The rows come from 6 hidden closed curves, with some noise, and rows from the same curve form a group. Each curve winds through 6 dimensions. The rows are also pushed far along 4 directions, which tell nothing about the answers.
Some rows, each with its group after it:
[ 48  11  -9 -11 -26   0 -30  11  12 -10  43 -11 -19 -23   8]
(0)
[ 15  -6  22 -10   2  36  22  -7  -4   7 -22   3  16  -7  11]
(3)
[  3   8  -7 -21 -15  -3  -7  -2   3   4  -9   0  -5 -11   1]
(3)
[ -1  15  -1 -19 -12  -6   8  -6   1  11  -4   1   0  -3   2]
(4)
[-13  -2  -4  -2   0 -10  12   6  -2   5 -19  -2   1  -1   3]
(4)
[-12  -3  -1 -20 -14   2   7  -4  -2  -6   5 -10 -10  -3  -6]
(2)
[  8  -4  -4  23   5  -3 -14  -1   3   0   9  12   6  10  -8]
(3)
[ 17   3  -4   2 -16  -3 -16   8   9 -15  30 -11 -15  -2  -6]
(5)
[ 11  -1   5   5  12  10   3  -9   7   9  10  -3   2 -14   0]
(3)
[  7 -14  18  32  35  17  11  -7 -15  11  -9   4  24  13   8]
(5)
[ 19 -15  10   8  16 -13 -17  16   6 -50  17   7  -7  24 -11]
(2)
[ -3   6   5 -22   0  18  14 -18  -2  28 -16  15  11 -20  10]
(2)
[ 10   9   8 -37 -13   2  -5  -5   7 -14  15 -10 -12 -17   0]
(1)
[  5 -15   5   6  10  15  -4   1  -3  -8   5   1   9   1   4]
(1)
[-2 -9  6  9 24  6  8 -2  2  1  0 16 10  2  3]
(2)
[-13   6 -18  -7 -19 -16 -13   2   7  -7   3   5 -19   2 -14]
(3)
[  7 -19  24 -13   9   5  12  -5  -6 -30  -1   7  -2   8 -13]
(1)
[-15  -5   3  -3  12  -2   6 -12  -4  -4 -22   9   3   2   0]
(5)
[ 25   5  -5   8  -9  -6 -21  23   8 -23  19   9 -24   0 -10]
(1)
[  6  12 -24  28   1 -14 -19  11   7  18  24  -5  -3  -5  11]
(0)
[ 39   5  11 -24 -11  17  -7   4   5  -1  14  10  -1 -14   4]
(0)
[-36   8 -17  -3 -11 -12   0  -7  -2  16 -18   4   5   8   0]
(1)
[ -3  13   2  11  14 -15  -1   4   6  -1   3   6  -6   6  -8]
(1)
[-29   9 -29  11 -15 -17 -19  10   4   1  -4 -10 -15   9  -7]
(3)
[ 10  -6   8  -7   7   2  14  14   2 -11  -9   7  -7  -4   2]
(3)
[ -2   9  -5  11   4 -19  -6   6  10  -2  24  -7  -1  10  -2]
(1)
[24  2  4 12  0  9 10 -2  4 22  4  7 20 -3  9]
(1)
[ 28 -14   8  11  -4   2  -4  11  -5 -13   7   9   8  11   1]
(4)
[ -6   5  -1  17  10  -6   0   5   0   6   2 -14   3   6  -1]
(4)
[-38 -15   4   3  14  -6  14  -4 -12  -9 -27   6  14  24  -2]
(2)
[  4  14  -8   5   4 -20 -12   1   5  13  19 -13  -9 -14   0]
(3)
[ -6  -7   1  -3   5   1   1 -10   2  -6 -10  18   5   6  -4]
(4)
[  6  22 -10  20   1 -16 -31  -1   7   6  15   3  -6   7  -8]
(2)
[ 21  -3  11  -3  -3   5  -1   9   6 -20  23  -7 -13  -4  -5]
(1)
[  5  -5  -4   0   3  -2 -10  15   9 -22  10   2 -15   0  -3]
(1)
[-45   2 -25  -4 -12 -20   3  -3  -2   7 -28   7   0   9   0]
(0)
[ 11  12  -9  15   6  -6 -10  -8  11  26  21  -2   4 -16   2]
(3)
[-20  -6  -8  15   2  -5  -2   5  -2  -1  -7  -4  -1  16  -7]
(4)
[ -1  -6  11 -10   0   0  14   4 -11  -3  -5  13   9  21  -5]
(5)
[-18   3  -3 -15   3 -15   1  -2   5 -10   1  -1  -5   6  -6]
(2)
[ -8   1 -14  11   3 -14 -13   7   9  -5  -1  -2  -7  -6   0]
(4)
[  7  12  -7  40  13 -10 -24 -15  12  15  20   4  19   3   4]
(5)
[27 -3  3 33  6  6 -5  5 -3 15 11  3 24  7 11]
(4)
[-30  -1   2 -23  -4  -6  24 -11  -6  10 -31  17  12  12   0]
(5)
[  7   2  11 -24   4   1  11  -9  -4   0 -12   3  -3 -14   3]
(0)
[  2   2  -6   0 -14  12  -1  -7   3  15  -4   0  13  -5   8]
(0)
[  5  16 -11  14  -4  -1 -18   9  10   2  33 -13 -20  -7  -2]
(0)
[ 11 -16  14 -37   0   8  13  -3   1 -30 -19  13  -9  -7  -4]
(5)
[ -2 -18  -1  11   0  -5 -16  16   2 -42  12   2 -25  14 -18]
(1)
[ 44 -16  37 -28   4  28  35  -7  -6  -4 -14  20  18 -11   5]
(1)
[  8  -2  -3  12   8 -12   0  21   4 -16   8   0 -17   5  -5]
(3)
[ 17  -7  16  19  16  17   4 -15   3   5  -3  -1  21  -5   5]
(0)
[-2  2 -8 24 -3 -6 -4  2 -7 18 -3  2 16 10  7]
(4)
[ 23   1   1   2  -6   0 -14   5   4  -7  16 -10   2   5   4]
(2)
[ 15   7  14 -27  -2   9   4  -1   2  -9  -8  -7  -6 -14   3]
(3)
[  6 -14  16 -10  -1   8   1  -2   1 -27   4   7   5   6  -3]
(0)
[ 10  15  -6 -20 -16 -11 -17  -8  12  -2   9  -2  -7 -14   1]
(5)
[ 37  10  11   1   5   7  -3   1   5   6   8  12   5 -10   4]
(1)
[-10  10 -17  -8 -10  -1   0  -1  -3  24 -10   0  -4 -10   4]
(0)
[ 16   4   9 -19  -8   2  -9   1  -1 -16  -8   9  -5  -1  -4]
(2)
[ 22  17  13  -1   7  12   5 -17   0  30   5  -7  10 -17   6]
(2)
[ 16   6  -3 -11 -14   4  14   3   2  20  -7   1   8 -16  17]
(4)
[ -3  -7   2  19  16   2  -2  -9  -5   1 -12  16  16  16   2]
(5)
[ -1  12  -2   0  -7  13   6  -8   0  23   2  -4  -6 -20   2]
(2)
[-31  -3   5 -13   2  -1   7  -6 -11   0 -23  -8   1  11 -10]
(4)
[-16   9   2 -11   5  -1  10 -13 -13  28 -25  -8  14  -8  10]
(3)
[-10   2  -2 -23 -13   3  18  -6   4  -4  -2  -1  -9 -10  -1]
(4)
[-13  -9  -1  -2  10 -21   7  10   3 -21  -1   6 -21   5 -17]
(3)
[-18   2   0  20  18  -7   8 -18   0  11  -8  17  21  19   0]
(5)
[-12   8   4 -15   5   3  19 -12  -6  21 -18  -8   7 -12   8]
(5)
[  2  -7  -3 -14 -13   4   7  10  -1 -11 -13   1  -8   1  -3]
(2)
[ 9 -3  6 -4  6  0 10  7 -6  6 -6  8  9 11  2]
(5)
[  6   1   9  -1   5  10  -9  -5  -1  -2   7 -16   0  -2  -1]
(4)
[  9   5  -1  23  12  10  -2 -16  -1  27  -5   8  25   0  15]
(5)
[-34  19 -24  -1 -24  -6  -7   1   4  10  -3 -10 -20  -2  -9]
(0)
[ -9  -1  -9 -10  -3  -6   7  11  -1  -3  -4   1 -18  -5  -1]
(0)
[  3  -9   9   5  -1   6  -4  -7  -2 -14   2   3   9   5   1]
(0)
[  7   7   7  11  10  -3 -12  -3   1  -5  15   6 -10   1 -11]
(2)

New rows. What belongs after each?
[  8   6 -10  32   3  -8  -9   6   3  10  15  -2   6  -1   8]
(4)
[-24  10 -14  15  10   3  11  -9 -14  50 -20   5  17  -1  13]
(0)
[ 12   4  -9   6  -8   1   0   9   6  14  12 -10   4  -6   8]
(5)
[ -1 -13   9 -16  -1   0  19  15  -8 -14 -13   2 -10  -1  -1]
(3)
[ -5  14 -16   0   2 -24 -14  13   7  -4  17   3 -20  -1  -3]
(0)
[ -9   9  -5   9   4  -8   0   5   2   8   0 -17  -5   3  -2]
(4)
[ 36 -11  25  -7  13  11   9  -8   9 -18  13  21  16   3   1]
(5)
[-11  10 -18   6  -5 -12   0  -4  19  -3  14  -2 -12  -5  -2]
(5)
[ 7 11  1  4  4  5 -3 -9 -9 29  4  4 16 -7 15]
(0)
[-19   0 -12  17  10  -1  -7  -1   4   3   4  11   0   5   2]
(2)
[ 9 -2 -7  9 -1 -1 -3 11  1  3  6 -3  0  4  1]
(5)
[ 25 -10  14  -2  -5  12  12  -6   0   3   4  11  16   1   1]
(1)
[  9  13 -10  -7 -20 -11 -20  -7  10  -3  12  -5  -3 -10   3]
(0)
[  6   1  -1  34  15  -5 -15   2  18 -11  16   3   4   9  -3]
(0)
[ 29   5   7 -12   1  14   4  -5  -5  20   0  -5   0 -24  11]
(0)
[-10 -13   7  -2   9   2   6 -10  -2  -8 -16  21   8  11  -5]
(4)
[-11  15  -6 -10 -15  -2   6 -12  -6  31 -15 -14   9   0   2]
(2)
[ 11   3   1  23  16  -2 -11  -8   7   3  15  12  10   8  -2]
(4)
[  7   2  -2  -9   1  -8  -6   8  -7  -2   8   2 -16  -8   0]
(0)
[-28   2 -16 -16 -20   3  10 -12   3   3  -9   3  -8  -7  -3]
(4)
[-10  -5  10  -7   1  11   6  -1 -10  -6   0   3  -7   5  -7]
(0)
[23 -9 11 20 19 10  7  3 -3  3  5 19 22 21  5]
(5)
[27  8 12 10 10  3  2 -3  2 10 12  6 13  5  4]
(4)
[-36  13 -27  14  -3 -35  -8  14   6   3 -11 -11 -17   7  -6]
(4)
[-20  -2  -8  11   4   4   4  -5  -4  16 -14  14  17   6   8]
(2)
[ 37   2   8  -8  -5  11  11   8   7   2  16  -4   0 -15  12]
(4)
[  3  16  -6 -25 -14   6  11   0  -4  23  -6 -19  -7 -22  12]
(5)
[ -2   7 -10  28   9 -13 -13  11  -5   0  13  -1  -6  24  -6]
(5)
[-26  -6  -1   7   9   9  17  -3  -9  18 -23   5  18   5   9]
(1)
[ 52  11   8   1   1  11 -12  12  15  -8  14   7 -12 -18   4]
(2)
[  4  -5  15 -32 -11  34  46 -21  -4  31 -12  -5  23 -25  22]
(5)
[ 20 -13  12  -3   3  16  -2  -1 -16   3  -2  10   9   0   4]
(0)
[ 27 -24  24 -19  -1  11  -1  -8   6 -39   6  21   6   3  -7]
(5)
[  1 -10  11   0  16  -5   1   9  -3 -26   7   7 -16   9 -10]
(0)
[ 22  15  -4 -22 -23  -5 -16   1   9  -4  20   0  -9  -6   0]
(5)
[ 14   4  -5  13   9  -3  -4  15   6  -5  16  -8 -11   1   0]
(5)
[-28  16 -21  15   2 -10   6  -4  -2  37  -3 -16   1 -13  14]
(0)
[-30  24 -23   6 -10 -17   2  -6   3  34  -5 -20  -8  -4  -3]
(2)
[  6  22 -28  -7 -34 -15 -16  17  17  -2  27 -24 -29 -13   0]
(4)
[-26   7 -18  26  11 -24   1   9   1  11 -13  -7  -1   9   0]
(4)
[  6  -4   4   6   1 -10 -17  -8  10 -21   8  12   1   7 -10]
(5)
[ 14 -20  12   0  -1  14   2   0 -12  -5  -1  11  16   4   9]
(0)
[  3  -9   3 -25 -20  11   8  -6   1  -5  -6   7  11  -7  11]
(0)
[ 18  14  -4  14  -2   4 -14 -19  16  18  23  -2  16 -15  11]
(5)
[ 17  14  -4  -8 -23  12  -4  -8  -1  25   6 -16   5 -14   7]
(2)
[ 14  10  10  -6  -4  21  -1 -11   2  14   1  -1   4 -10   1]
(0)
[-16  -3 -12  -4 -12 -13  -2   3   5  -2  -5   6   1   9  -7]
(5)
[-21 -16   8  -7   0  19  16  -6 -19  10 -30  10  17   6   6]
(1)
[ 17  24  -5  31  15   6  -4  -8   8  40  18  -4   5 -18   5]
(2)
[-16  11 -16   7  -5 -13 -21  -2   6   0   7   1  -3   8   1]
(2)
[ 28 -10  -4   1 -11  -8 -20  12  11 -36  21  14 -15   2  -8]
(4)
[ -1 -10  10  32  19   6 -18  -8 -10   6  -3  -4  21  11   2]
(4)
[-11 -19  14 -12   0  -6  12   7  -9 -34   0  12  -8  26 -18]
(5)
[  0  14 -11  16  -5   0 -12  -6  15   8   9 -13  -5 -10  -1]
(0)
[ 3  2 14 -9  7  9 10  0 -3 -1  0  0  2 -4  4]
(1)
[ 24 -10   9 -49 -33   6  -7   1   6 -30   4   8  -9 -11  -5]
(5)
[ 22  12  -4  13  -1   3 -14  -8   4  21  20  -9  21  -1  13]
(2)
[  5  26 -16  11 -12   1  -9 -22  21  32  24 -10  11 -22  15]
(5)
[-27 -13  -7 -16 -17   2   7  -5  -1 -19 -10   2 -13  -4  -7]
(4)
[-40   7 -13 -14  -9 -13  15   5   1   4 -13  -6 -10   1  -1]
(1)
[ -7  -6   6  -8  -7  10   1 -10 -10   1 -18   6   9   7  -3]
(3)
[-11   3  -5  -1   2 -18  -6  -3   8 -19   1  15  -7  16 -12]
(5)
[-38   5 -13  -9  -9  10  13 -16  -6  32 -19 -14  11 -13  12]
(1)
[ -3 -17  -4  39  24  -9  -8   6  -1  -7  -4  19  19  24  -1]
(0)
[ -6  17  -4   1  10 -12  -7  -6   9   5   8   3  -9  -6  -6]
(2)
[ 44  -1  11 -14  -5  13   7   0  15  -5  17  10   2 -24  12]
(4)
[-30   2 -11  -8 -11  -7  -8  -5  -5  -5 -23   4  -5  12 -10]
(3)
[ 23   2  13 -11  -2  -2   1   0   0  -9   5   4   1  -5   4]
(4)
[-14  -5   7  13  16 -13  -4  -4   2 -22  -1   3  -5  12 -11]
(0)
[-38  12 -18 -28 -31 -19   0  -9   6  -2  -8   7 -11   8 -10]
(5)
[ 21   4  16   3  15   5   1  -6  -4   8 -12  12  16   3   1]
(2)
[-16  -4  -9  27  17   1  -5  -3   2   6   4  14   9   9   4]
(2)
[ 55  -6  26 -26  -2   9   5  10   5 -26  15   6  -4 -13   3]
(4)
[-11  12 -10 -24 -31   6   6  -2  -4  15 -19 -13  -8 -12   3]
(2)
[ -3  -6  -3  18   7  -4 -15  -1   2  -8  21   3   4  13  -3]
(2)
[  6  -5  21 -11   8  17  10 -18 -14  14 -13  21  15   0  -4]
(2)
[-18  12 -15 -30 -19 -27 -15   4   7 -24  -6   2 -22  10 -13]
(2)
[-38  12 -28   0 -22 -24 -15   2   8  -5   2  -1 -10   8  -3]
(0)
[ 46 -12  22  -3   7  16   5   2   7 -11  23  -3   7 -14   7]
(5)
[ -1  26 -14  -3  -2  -8  -7  -9   4  31  -1  -1   1 -15   9]
(0)
[-14   2   1 -26 -16   9  21  -9  -2  16 -11 -14   2 -20   7]
(5)
[ 20   2  11 -12   6   9  13 -11   0  16   0  -5  14 -26  22]
(0)
[ 27   8  12  20  18   8  -8 -10  11   8  20  -8  11 -13   8]
(0)
[ 10   6   5  -7   2   9   1   0   1   1 -12   5   6  -8  11]
(2)
[  4   9  -6  46  28  -9 -20   4  11   8  34 -11  11  10   5]
(1)
[ -8   1  -3   6   4 -15  -4   4   2 -11  10  -4 -16  10 -20]
(2)
[12 -4  6 15 15  5  3 -4 -1 13 -6  6 25  9 10]
(2)
[-32   7 -16  -3   1 -16  13  -6   2  18 -21   2   6  -4  11]
(0)
[  8  17   0 -20 -13  15  15  -8   4  30 -10  -8  -7 -29   6]
(2)
[  6 -14  11 -20  -2   7  16  -4   0 -15 -12  18   1 -10   3]
(4)
[  9  -2   7 -12   4   5   1  -8  -1   3  -7  19   8  -2   0]
(2)
[-24   8 -20  17  -4  -8  -9 -14   9  13  -5  -1   4  -6   3]
(5)
[19 -3  1 12 -5 -5 -4  3  6 -6 14  7  3  7 -7]
(1)
[  1  18 -17   7 -15   8  -8 -10   6  34  18 -15  10 -17  19]
(2)
